There are 3 ways to turn a row about zero (a turn may also mirror it). The second row of each pair is the first, turned, with some noise. The first 27 pairs use one turn. New pairs use 3 turns, one after the other, and a turn may come again.
In the rows, zero is written as 128.
Some pairs, each with its turns in order after it:
[131 134 177 149 174 123 125 134]
[ 97 111 113 158 134  89 111 148]	(0)

[152 148 115 140 112 161 162  95]
[148 173  92 121 124 116 155 121]	(2)

[153 167 161 146 155 139 172 183]
[182  89  82 128 120 142 115  83]	(2)

[ 67 128 122 155 170 182 114 118]
[107 156 128 125  78 155  92 183]	(1)

[117 144 123 167 122 106 142 106]
[137 123 110 129 161 106 138 146]	(2)

[180 180 128 129 106 128 155  82]
[117 159 104 132 138 160 161  61]	(1)

[ 77 162 110 125 122 143 139  85]
[147 177 139 110 151  78 102 145]	(2)

[169  80 110  90 124 143 118 128]
[148 139 137 127  84 107 162  80]	(0)

[ 86 146 107 110 140 144 136 118]
[134 147 125 149 105 151 148 163]	(1)

[117 161 140  83 157 156 168 102]
[ 86 151  68 143 131 165 123 104]	(0)

[130 153 100 149 102 102 132 100]
[112 136 126 178 157 145 131 110]	(1)

[171 137  85  83 108 163 144 128]
[140 187 113 107  97 177 139 138]	(2)

[107 139 113 116 124  65 124 111]
[131 109 134 129 137 116 117 194]	(2)

[ 76 146  89 159 148  75 113 119]
[122 102 122  95 178  98 103 179]	(2)

[146  96  99 152 126 143 130 165]
[113 112 130  99 144 163 155 103]	(2)

[141 123 115 150 140 146  72  93]
[105 130 172 134  94 158  95 102]	(1)

[ 86  90 126 109 100  83 118 103]
[174 148 129  80 163 104 106 107]	(0)

[108 127 165 113 153  94 125 128]
[104 136 115 119 151  87  98 126]	(0)

[ 85  86 115  69 148  95 180 146]
[170 153 126 137 131  59 170 183]	(1)

[ 56  93 148  92 101 140 160 104]
[110 151 154 120 148 111 174 204]	(1)

[146 174 129 117  75 162 142 100]
[123 143 127 123 150 192 173 105]	(1)

[133 106 167 114 173 142  98 132]
[114 110 140  89  79 100 117 129]	(1)

[107 173 108 107 151 173 103  91]
[123 193  95 152 111 161 126 156]	(0)

[117 161 117 119 145 129 172 159]
[ 76 119 119 121 147 162 146 130]	(0)

[136 168 113 124 175  90  99 141]
[ 79 173 163 143 143 116 117 149]	(0)

[172 106 137  87  72 166 117 129]
[159 114 134 120  52 143 122  80]	(0)

[105 108 127 144 104 198 145 150]
[138 154 157 108 151 132 140  61]	(2)

New pairs. What belongs after each?
[163 157 154 161 170  88 118 132]
[165 125 170 111  81 114 100 102]	(2) (2) (2)

[124 112 107 139 125 133 120 103]
[105 117 125 148 116 153 134 133]	(2) (2) (2)

[117 125 103 150 177  93 171 158]
[173 136 145 185 131  90 135 153]	(1) (1) (0)

[146 138 180 115 139 137  87 106]
[160 114 101 140 134  82 139 161]	(0) (1) (0)

[143 110 153  97  98  87  99 169]
[138  64 137 122 133 112  97 176]	(0) (2) (0)

[ 93 141  85 159 116 157 117  75]
[144 133 124 104 184 143 187 145]	(2) (1) (2)

[117 147 146 116 131  57 161 147]
[126 174 147 135 110  76 114  86]	(2) (1) (0)

[139 149 136 145 184 146 105 165]
[123 115 136 154  94 149  90  84]	(1) (0) (0)

[163 183 186  92 139 141 117 133]
[ 78 133 157  96  78 153  95 141]	(2) (1) (1)

[ 75 155 104 157 171 100 107 123]
[157  88 111  74 134 102 135 116]	(1) (0) (1)

[172 137 106 113  90 123 145 141]
[147 131 145 100 154 171 136 109]	(1) (2) (0)

[145 139 161 137 172 103 115 108]
[ 97  80 115 139 127 125 121 112]	(2) (1) (2)

[127 144 145 141 102 151 111 138]
[142  99 126 104 135 132 155 127]	(1) (1) (1)

[142 149 156 139 124  77 150 153]
[120  99  90 162 163 137 121 141]	(1) (1) (2)

[152 154 107 107 165 130 145  72]
[109 108  89 101 123 119 187  94]	(2) (1) (2)

[120 160 153 105 162 165  82 141]
[114 120 166 157 151  95 133  73]	(2) (1) (2)

[110 151 111 172 133 136 102 105]
[165 163 111 147 111 123 163 121]	(0) (2) (0)

[100 113 153 139 118 121 189 123]
[119 117 164 140 120 128  68 119]	(0) (1) (0)

[133 108 152 189 153 108 167 165]
[180  76 162 151 129  99 109 137]	(1) (1) (0)

[111  81 127 149 128 108 149 102]
[118 121 155 101 168 135 159 146]	(1) (1) (2)

[ 87  63 148  97 100 164  88 129]
[ 96 198 113  99 135  97 110  74]	(0) (1) (1)

[ 90 115 165 125 120 139 105 168]
[128 127 140 155 119 142 117  66]	(0) (2) (2)

[136 156 140 159 145 138 175 133]
[ 94 168 131 108  91 140 129 140]	(1) (2) (0)

[147  84  85 146  97 145 148 148]
[145 183 154 156 123 158 103 152]	(2) (0) (1)

[125 141 135 119 127 115 106 151]
[119 102 149 108 122 133 131 140]	(2) (1) (1)

[ 95 163  86 125 167 128 144 116]
[120 147 105 111 133 154  61 126]	(2) (0) (0)

[149 141 149 112 167 117 132  87]
[135 101 113 106 102 130 112  80]	(2) (2) (2)

[139 165 122 120 123  94 110 145]
[136 116 108  84 131 135 146 126]	(0) (1) (0)

[ 90 136 100 111  75 153 120 101]
[ 63 133 117 121 162 153 140 154]	(2) (2) (2)

[135 153 159 104 144 151 157 127]
[108 134 110 128 115  76 130 116]	(2) (1) (2)

[112 121 117 129 140  94 105 147]
[126 100 154 107 149 128 101 114]	(0) (2) (1)

